All groups share one centre, and each spreads out both ways along 10 directions, with some noise.
Known rows, each followed by its group:
[-2.92 -0.24 -1.22  1.58  0.38 -2.06  1.08 -0.66 -0.31  0.98  0.51  5.24
 -2.61  1.42 -0.31  0.07 -2.10  3.68] -> A
[ 2.45  1.72 -0.67  0.75 -3.54  3.61  2.03 -3.40 -5.53  0.77  0.96 -3.80
  3.32 -0.09 -1.54  1.77  1.50  2.07] -> E
[ 1.22  0.89 -1.93  0.71  3.30  0.53  2.34  0.04 -3.09 -2.32  2.27 -0.70
 -0.40  0.55 -1.00  0.64 -3.38  1.67] -> H
[ 4.55 -2.94  2.25 -1.04 -1.07 -0.84 -0.78  1.00  2.26  0.03 -1.52  2.33
 -2.18  3.76 -2.46  0.24  3.50 -3.06] -> A
[-2.88 -2.29 -1.56  0.40  0.53 -0.32 -2.01 -1.69 -1.97 -1.65  0.18 -3.41
  1.58 -2.52  1.46  0.91  2.42  0.92] -> A
[-0.02 -1.15  0.70  0.04  1.38 -0.99 -5.41  2.56  1.49 -2.02 -1.74  1.57
 -0.69  0.75  0.83 -2.81  1.90 -2.58] -> H
[-3.86 -0.73  0.82 -1.75 -3.11 -1.21  0.03 -4.01  0.15  5.25  0.87 -2.73
 -0.20 -0.39  0.83  0.46 -0.99  2.42] -> E
[-3.76  3.76  0.81 -1.88 -0.16  1.28  5.33  0.97 -0.43  1.77 -3.44  0.96
  0.22  1.21  1.89  2.46 -1.88 -1.31] -> V
[ 0.43  0.60  0.74  0.09  1.21 -0.50 -2.72  3.09 -1.17 -0.89 -1.41  3.05
 -3.23  3.27 -0.42 -3.27 -0.29 -2.25] -> A
[ 6.90  0.73 -0.52  2.14 -3.62 -0.41 -0.14 -1.10 -0.81 -2.29  4.78 -1.64
  0.89 -1.82 -2.33 -0.49  0.85 -0.64] -> V
[ 3.01  0.91  0.25 -0.19 -2.51 -1.06 -0.09 -1.61 -0.33 -0.87  2.21 -3.69
  3.25 -2.69  0.11  0.22 -0.23  0.10] -> E
[ 0.90  3.18 -2.29  1.17 -1.45 -0.20 -0.06  0.35 -1.51 -0.57  1.05 -0.13
  3.44 -0.93  1.49  2.21  0.57 -3.70] -> V
[-2.23  0.52 -0.20 -0.79 -1.49 -2.51 -0.44 -2.82 -1.58  1.92  2.31 -2.68
 -0.58 -0.62  1.27 -0.98 -1.89  1.78] -> E
[ 2.96 -0.41  2.01 -0.59  0.92 -2.25 -0.27 -0.56  1.04 -2.95 -1.69  2.09
  2.70 -1.17 -0.48 -2.92 -3.59  6.59] -> V
[-0.23 -1.91 -1.68  1.10 -0.42 -2.16 -1.62  0.34  1.44  2.07  0.77  3.53
 -1.38  1.29 -0.71  1.83  0.03 -0.94] -> H
[-2.37 -0.50 -2.22  1.49  1.90 -2.13 -2.39 -0.10 -1.71 -3.80  0.25  0.05
  2.48 -2.25  2.66 -0.84 -0.35  0.58] -> E
[ 3.11  0.31  2.62  0.10  1.67 -1.01  2.69  3.10  1.07 -6.71  0.29 -2.23
 -1.98 -4.23 -1.11 -4.61 -1.72  2.74] -> V
[-1.13 -0.14 -0.58  1.21  1.07  0.68  0.70  0.68  0.12 -1.17  1.12  0.51
 -0.79 -0.39  0.77  1.10  2.54 -3.21] -> V
[-0.63  0.19 -1.80  0.40  0.37  2.53  0.20  2.55 -2.21 -1.28 -2.89  0.38
  0.88  1.62 -1.45  0.37 -0.25 -0.46] -> H
[ 3.15 -1.38 -2.27  1.26  0.76  3.30 -3.97  2.43  1.99  2.67  0.02  1.41
 -0.12  2.25 -2.58  1.05  0.59 -3.38] -> E
[ 1.95 -1.59  0.55  0.93  1.08 -1.99 -1.56  2.79  3.55 -2.84 -2.31  4.27
  1.25 -0.61  0.70  0.69  1.54 -1.02] -> H
[ 2.51  2.70  0.29  1.41 -1.80  2.46  6.94  0.92 -1.09 -2.57  1.76 -1.62
 -0.60 -3.01 -1.96  1.21 -0.41  0.20] -> V
[-0.63  2.16 -2.55  4.01 -0.75  0.43  0.98  0.80 -0.10  1.25  5.05  4.92
 -3.93 -0.22  0.08 -0.06  1.64 -2.92] -> A
[-0.57 -0.96 -2.47  3.81  0.45  3.19 -0.98  2.56 -0.92 -1.49  0.51  1.67
 -0.73 -1.49 -1.11  0.47  3.16 -0.70] -> V
[-2.59  0.83 -2.14 -0.43 -0.24  0.65  1.99 -2.42 -1.41  4.92  1.07  2.44
 -0.09  2.01 -0.35  2.79 -1.76  1.76] -> H
[-1.05  0.71 -1.15  0.74 -1.01 -2.92  2.30  0.96  2.83 -1.06 -1.14  4.01
  3.06 -2.62  1.17  2.86 -1.92  1.97] -> E
[ 1.78  0.46 -1.52 -1.40  3.44 -1.22  0.53  1.83  2.84  2.08 -1.30  3.71
  0.68  2.66 -1.44  0.88 -6.96  1.32] -> H
[ 2.41  1.44  3.17 -2.38 -2.60 -1.29  1.04  1.70  1.96 -1.34 -0.66 -2.57
 -0.99 -1.15  0.08 -1.69  0.44 -2.96] -> A
[ 0.30  0.86  0.06 -1.83 -1.42 -1.75  0.05 -0.71 -1.63  0.49  2.06 -3.49
 -2.65  2.40  0.61 -0.69  0.34 -5.03] -> V
[ 4.28  0.35  1.40 -1.69 -2.00 -0.81  1.78 -2.52  2.13  4.39  3.26 -0.42
 -1.30  2.26 -2.41  1.34 -1.51 -0.40] -> A
[-0.79  1.83  1.75 -0.46 -1.15 -2.57 -2.19 -1.85  0.72  1.93  2.91  0.57
 -2.71  1.62  2.38 -2.83  1.98 -3.28] -> E
[ 1.49  1.22  0.03 -2.57 -3.52 -0.38 -2.07  2.85  0.92  1.93 -2.93 -2.13
  1.13  0.70 -1.24 -1.57 -2.46 -1.98] -> V
[-5.89 -0.05 -2.79  2.44 -1.26  2.34  2.33  0.00 -1.39  0.23  3.23 -2.55
 -2.29 -4.46  0.19  1.81  1.99  0.52] -> V
[-2.50 -4.00  2.00 -1.20  3.14 -1.27 -0.08 -0.14  1.76 -3.27 -0.97 -2.94
 -1.40 -2.04  1.13 -0.05  1.99  0.61] -> E
[ 2.63  0.86  0.63  0.29  2.46 -0.40 -2.40 -0.49 -1.34  0.07 -2.00  4.56
  1.96  4.06 -0.17 -3.13 -2.75  3.12] -> V
[ 2.65 -0.86 -0.22  0.18  1.74  1.79 -3.22  1.84 -3.86 -3.08 -5.24  0.91
  3.38  3.30 -0.98 -1.16  1.40  0.48] -> A
[ 0.83  1.41  3.50  0.00 -0.69 -1.73  1.44 -3.39  3.18  2.06  2.07  3.03
  0.02 -0.51  2.48 -0.61  1.80  0.45] -> H
[-3.61 -0.06 -1.50  0.67  5.13 -0.01  1.32 -1.58 -3.45 -3.42  0.91 -1.63
  0.67 -0.65  2.16 -0.51 -2.35  2.25] -> E
[ 1.98  1.08  0.93 -1.56  3.93 -1.73  0.32 -1.99  4.01  2.33  4.87 -2.25
  0.27 -1.82  0.46 -0.33 -4.62 -0.05] -> H
[-0.38 -0.84  1.15 -2.09  3.36  0.45  6.14 -0.42  3.18  1.38 -0.15  0.47
 -1.77  0.56 -1.34  3.35 -3.19  1.88] -> H
[-1.63 -1.66 -1.14 -0.47 -0.94 -1.82 -0.42 -3.38  0.04  3.70 -1.08  4.75
  0.34  2.94 -0.36  2.16 -2.28  4.88] -> A
[ 0.09 -2.83  2.00 -2.08 -3.21 -5.59 -1.41  1.26  5.04 -1.29 -1.86 -0.23
 -1.67 -2.20  0.27 -1.04 -0.72  0.30] -> H
[-2.73  2.19 -1.30 -0.94 -2.71 -0.69 -2.87 -1.65 -1.25  3.77 -0.77 -1.82
  3.13 -0.09  2.16 -0.05 -1.16 -0.78] -> A
[ 0.24  0.26 -1.27 -0.64  0.12  0.86  2.56 -2.76 -1.31 -0.46  0.83 -4.67
  5.63 -3.49  0.07  2.42 -2.71  3.81] -> E
[-0.54  1.98  0.63 -0.44  2.07  3.51  1.27 -3.55  0.21  5.26  3.47 -2.90
  0.49  0.58  0.80  0.91 -1.49 -0.20] -> H
[ 0.37 -0.48  2.12 -0.94 -1.88 -2.18  0.23  3.10  4.68 -1.00 -4.25  3.35
  0.72 -0.66  1.21  0.85  1.42 -1.87] -> A
[ 5.22  5.05 -2.08  1.25 -1.32  0.90  1.51 -1.63 -0.88  3.54  5.82  0.32
  1.32  0.64 -1.22  0.18 -3.57 -1.36] -> E
[ 6.45 -1.23 -0.07  0.64  0.65 -1.38  1.47  1.64  2.28 -3.83  0.16  1.38
  1.95 -1.80 -3.10 -0.18 -2.59  3.26] -> A

New rows. What belongs after each?
[-0.20 -0.90 -4.09  0.18 -0.60 -0.10  3.53  0.80 -0.69  1.04 -1.15  0.79
  2.34 -0.45 -2.69  5.30 -3.81  2.94] -> H
[ 2.82 -0.71  0.02  0.62 -1.04 -3.78 -2.24  0.27  1.57 -1.42  2.50  1.32
 -1.14 -0.31 -0.03 -1.55 -0.04 -0.83] -> H
[ 1.14 -1.53  3.21 -4.79 -1.87 -5.87 -0.26 -2.08  3.34  0.86 -2.98 -0.65
  2.01  1.95  1.21  0.72 -1.60 -0.75] -> V
[-1.99 -0.61 -4.88  2.31  2.87  4.01  0.96  1.06 -4.73  0.27  1.04  0.61
  0.47  1.81 -2.21  4.12 -1.39 -0.12] -> H
[-1.90  0.45  3.92 -0.31  3.90  1.19 -1.20 -0.36  0.30 -1.39 -1.79  0.65
 -1.23  1.42  3.16 -3.97  2.20 -1.14] -> H
[-2.86 -0.34  1.35 -1.99 -2.01  2.05 -0.53  1.96 -1.23  1.00 -5.41 -2.18
 -0.93  1.87 -0.76 -0.34  1.19 -0.29] -> H
[ 0.04  1.19  0.42 -2.49 -1.77 -4.63  1.33 -2.95 -0.77 -0.88  3.66 -4.96
 -0.95  0.44  2.46  1.01  1.10 -6.04] -> V
[ 1.16  1.95  2.10 -0.50 -2.86  1.61  1.93 -0.55 -0.50 -0.08 -1.75 -2.44
  2.64 -1.59  0.45  0.35  0.90  0.50] -> H
[-2.89 -0.63 -1.61  0.44 -0.33 -2.64 -0.54 -1.12 -3.11 -0.50  1.88  0.62
 -2.67  0.90 -0.22 -1.09 -0.76  1.11] -> H
[ 0.92 -1.39  3.22 -2.07 -3.66 -1.04  2.50  1.39  4.91 -0.58 -3.24 -2.16
  0.44 -2.77 -0.56  1.65  2.11  0.39] -> H
[ 0.33 -2.90 -1.62 -0.21 -1.96 -1.90 -0.56  1.59 -0.36 -2.18  0.86 -3.17
 -3.10 -0.66 -2.14 -0.02  0.27 -1.08] -> H
[ 0.45  1.50  2.25 -0.65 -0.51  0.12  0.53 -4.32  1.76  1.67 -0.11 -0.13
  5.03 -1.34  3.53  2.31  2.78 -0.18] -> E
[-2.62  1.15  1.74 -0.93 -3.56 -2.39  1.35 -4.18 -3.00 -0.45  1.55 -4.91
 -0.38 -2.49  1.99 -2.93  0.74  2.60] -> H
[ 1.66  0.64 -1.13  0.64 -1.42 -2.07 -2.65  1.41  3.77  2.32  4.10  1.35
 -2.05 -0.86  0.95 -1.11  0.33 -4.54] -> A
[-0.67  2.36  3.80 -3.85 -2.50  2.30  0.96  1.29 -1.36  1.58 -5.30 -4.13
  0.21  1.61 -0.31 -3.37 -0.58  0.50] -> H
[ 5.55  3.10  2.59 -1.06  4.03  2.67  3.80  2.13  2.13 -1.53 -1.14  1.07
  1.65  1.37 -0.99 -0.95 -2.10 -0.23] -> H
[ 3.36  2.15 -1.62 -0.32 -4.30 -2.29  2.87 -1.05 -3.14 -0.48  2.75 -1.51
  0.33 -0.63 -2.69 -0.20 -2.97  2.61] -> H
[ 7.16  3.27 -1.21 -1.44 -1.88  2.72 -1.47  1.78 -1.51  2.02 -2.01 -1.47
  5.70  1.69 -3.83 -1.06 -4.79  1.35] -> E
[ 0.94  2.09  0.80  0.00  5.15  0.35 -0.95 -1.47  1.77  1.44  1.18  2.85
  1.04  0.83  2.17 -1.47 -1.65 -0.49] -> H
[ 1.92 -0.45 -3.42 -1.42 -0.38 -0.93 -0.79  0.69  4.27  6.76  0.45  2.84
  0.45  2.92 -2.81  3.34 -5.48 -0.36] -> H
[ 3.67 -1.56 -2.01  0.86  2.62 -0.57 -4.74  0.68 -1.11 -0.11  2.48  1.74
 -1.39  2.85 -1.54 -2.54 -1.43 -1.10] -> A
[-3.55 -3.66 -0.40 -0.41  4.50  0.62 -1.76 -2.17 -1.93 -1.39 -3.39 -0.79
  3.62  0.19  0.70  2.10 -1.10  5.26] -> A
[ 2.89  2.65 -0.69  0.06 -1.97  2.65  2.63  0.06  0.18  1.31 -0.04 -2.82
  4.73 -1.88 -1.26  2.52 -1.51  0.60] -> H
[ 1.66  1.96  0.00  0.87 -0.96  3.99 -3.65  2.15 -0.96  2.46 -3.19  3.35
  2.33  3.11  0.65 -0.44  4.94 -3.80] -> H
[ 0.49 -0.91  0.60 -1.00 -5.07 -2.32 -3.76  0.84 -0.26  0.54  0.25 -2.09
 -1.68  0.68  0.88 -1.26  4.58 -5.16] -> A
[-2.11  0.61 -2.15  2.46 -0.12  1.30 -5.30 -0.70 -2.50  1.96  0.34  0.97
  2.72  0.81  2.37 -0.27  3.14 -2.56] -> H
[-2.81 -0.07 -3.03  0.66 -1.73 -3.08 -3.12 -0.51 -4.79 -0.60  0.24  1.96
 -1.10  1.34  0.48 -1.77 -1.00  0.74] -> H
[ 3.69  1.46  2.50 -1.61  2.39 -3.77  2.38 -1.15  1.14 -3.36  0.02  1.53
  2.20  1.41  2.32  0.84 -0.63 -1.76] -> V
[ 1.62  3.86 -4.97  4.74  0.50  1.52 -1.98  1.38 -4.85 -2.82  5.70 -0.91
  1.62 -2.91 -0.56 -1.98 -1.93 -1.02] -> A
[-4.56 -0.77 -0.64  1.71 -1.42 -1.33  4.70 -1.07 -0.03 -2.77  0.04 -0.21
  0.10 -5.17  1.36  2.16  0.63  3.82] -> A
[ 0.20  2.50 -0.67  1.31 -2.84 -0.81  2.15  0.65  0.12 -2.10  0.29 -1.32
  3.12 -4.88  1.06  0.59 -0.70 -0.12] -> A
[ 1.71  0.36  3.70 -1.89  2.29 -0.67 -3.98  2.78  2.60 -1.75 -2.12 -1.35
 -0.68  0.14  1.41 -4.53  0.65 -2.41] -> H
[ 3.00  3.52  3.65 -2.62 -3.98 -1.70  2.65 -0.59  0.84  0.46 -1.90 -1.75
  2.06 -0.84  0.00 -2.70 -2.52  2.06] -> H
[ 1.09  2.01  1.34 -0.31  1.37  2.90 -0.21  0.64  0.48  0.51 -2.55  0.32
  3.71  0.20  0.66 -0.21  0.27 -1.05] -> H
[ 1.65 -0.80 -1.08 -1.13  0.47 -2.33 -6.81 -0.37 -1.41  2.05  0.07 -0.18
 -0.11  3.36 -0.41 -3.81 -2.63 -0.71] -> A
[-0.78  1.07  4.48 -3.08 -0.40 -3.14  1.57 -0.83  1.37 -0.54 -1.15 -2.78
 -2.12 -0.18  1.52 -4.68 -2.50  1.97] -> H
[ 0.81 -0.49  0.84 -0.61  1.20 -1.90  4.35 -0.33  3.68 -1.23 -2.64  2.67
  3.14 -3.03 -0.62  2.52 -4.07  6.35] -> A
[ 6.97  0.26  0.85 -0.85 -0.22 -1.36  2.32 -0.02  2.74  0.10  3.94 -1.39
 -1.43 -0.51 -3.26 -0.83 -3.71  0.82] -> A
[ 2.82  1.81  2.21 -0.84 -0.69  1.88 -1.35  1.78  2.17  0.56 -4.32  2.84
  2.52  1.27  0.56 -1.08  1.53 -1.39] -> H
[-0.75  0.60  0.16  1.32 -1.18 -1.09  4.14 -1.73  2.93  1.31  2.17  3.26
 -0.30 -1.88  1.05  4.41  1.83 -1.14] -> E
[-1.09  0.52 -0.62  0.52 -3.47 -3.48 -2.00  1.53  0.51 -2.21 -0.02 -0.61
  0.61 -3.09  1.63 -1.54  0.47 -1.05] -> A
[-1.15 -1.16  0.24 -0.69  5.54  0.96  0.64 -0.70 -1.37 -0.65 -0.05 -1.21
 -0.03  0.78 -0.71 -1.57 -4.82  4.77] -> A
[-0.41 -0.50  0.41 -0.40 -0.12 -0.21  1.97 -0.72  1.60  0.98 -0.39  0.70
 -0.97  2.05  0.84  4.28  3.43 -4.37] -> V
[-0.84  0.68 -1.58  1.16  6.28  0.24 -1.41 -2.03 -0.03  0.08  2.71  0.97
  2.95 -1.26  2.62  0.91 -2.36  0.75] -> H
[ 2.27  0.46  3.91 -0.05  5.81  0.08 -0.76  1.09  5.05 -3.31 -1.95  1.50
  2.14 -1.87  3.33 -1.88  0.96 -0.97] -> H
[ 0.84  0.08  1.39 -1.86 -2.51  0.77 -0.07 -0.61  0.69  1.69 -2.75  0.19
  0.82  2.25  0.27  2.00  3.65 -2.49] -> A
[ 1.84 -2.64  1.91 -0.62  2.34  0.04 -2.06  3.59  1.74 -3.32 -3.99  2.56
 -1.30  1.89 -0.33 -0.92  2.71 -1.82] -> A
[ 0.72 -1.79 -2.65  1.22  3.61  0.42  0.29  2.04  0.98 -1.17  0.24  1.50
 -0.06  0.27 -1.57  3.25 -1.34 -1.21] -> H
[-1.54  2.50  2.22  0.82 -3.22 -1.26  2.60 -4.16 -2.00  0.34 -0.21  2.65
  2.49  0.10  3.73  0.65  3.98  1.32] -> E
[ 0.33  1.99  4.42 -2.12  4.59  2.97  3.80 -1.79  2.58  1.88  1.46 -2.88
 -0.20 -0.37  1.71 -0.87 -1.62  0.75] -> H
[ 1.06  0.11 -1.38 -0.09 -4.03 -3.20 -3.58 -1.69 -0.34  2.54 -1.29  3.13
  2.62  2.44 -0.09  0.62 -0.41  0.50] -> A
[ 1.70  1.29 -0.21  1.99 -0.05  1.03  0.53  2.86 -0.92 -4.40  3.08 -2.60
 -1.73 -3.24 -0.15 -1.77  2.06 -4.11] -> A
[-2.63  2.73  0.04  0.14  0.80  2.81  1.27 -3.82 -1.30  4.36  0.45 -0.32
  2.93  0.38  2.19  1.99 -1.06  1.66] -> H
[-4.04  0.54  3.15  0.24 -3.82 -0.52  1.24 -2.70  1.99  0.56 -4.35  2.40
  4.35 -2.89  4.44  1.72  4.37  2.53] -> H
[ 0.02  2.56  1.38  1.80 -0.66  1.16  0.77 -1.89 -0.73  0.72 -0.80  4.78
  2.93  0.23  2.68  0.86  3.68  0.10] -> H
[-0.66  3.22  5.28 -0.65  1.22  4.47  3.93 -1.18  0.00  0.44 -2.57  1.44
 -0.75  2.02  1.58 -1.86  4.09 -0.10] -> H
[ 2.31  4.29  0.12  0.64 -0.49  1.44 -5.66 -0.07 -3.58  0.01  0.15 -0.76
  3.15  1.55  1.80 -4.98  0.08 -2.38] -> H
[ 1.52  1.00 -3.17  3.29 -1.60  0.07  2.72 -2.18 -3.78  1.03  4.73  3.25
 -1.07  1.88 -1.72  2.72  0.23  0.40] -> H
[ 2.43  3.25  2.60 -0.80  0.17 -1.23  5.29 -2.13  2.15 -1.07 -0.56  3.25
  2.61 -1.38  0.98  0.71 -2.20  3.76] -> H
[ 2.87 -0.59  1.46  0.41 -2.23 -2.16  0.30  2.46  0.87 -4.63 -1.91  2.81
 -0.50 -0.38 -0.82 -1.67  2.69 -0.59] -> H
[-2.54 -0.76 -3.60  2.16 -0.54  0.66  2.73 -2.25 -3.87 -1.12  2.73 -0.20
  0.45 -0.75 -0.66  4.17  0.62  1.89] -> H
[ 2.14  1.31  3.13 -1.09  2.36  0.50  0.13  1.52 -0.83 -4.53 -0.60 -4.68
 -0.15 -1.89  0.19 -4.00  0.02 -0.48] -> H
[-0.62  1.80  0.06  0.18 -2.50 -0.39 -0.79 -0.07 -4.91 -2.46 -1.12 -0.75
  0.07  1.03 -0.11 -3.86  0.64  0.80] -> H
[-4.27 -0.70 -1.36  0.40  2.09  1.05  1.02 -1.90  0.21  0.21 -0.60 -1.94
  3.09 -3.79  2.39  2.91 -0.36  2.20] -> A
[ 0.82 -3.05  0.26  0.71  0.18  0.43  1.71  0.95 -1.61 -4.80 -3.87  1.16
  1.30 -0.14 -0.82  2.37  3.88  1.73] -> A
[-0.09  4.17 -0.46  0.08  2.07  2.19  1.58 -0.81 -2.01  3.01 -0.24  2.58
  1.50  3.77  1.06  0.70 -2.96 -0.75] -> V
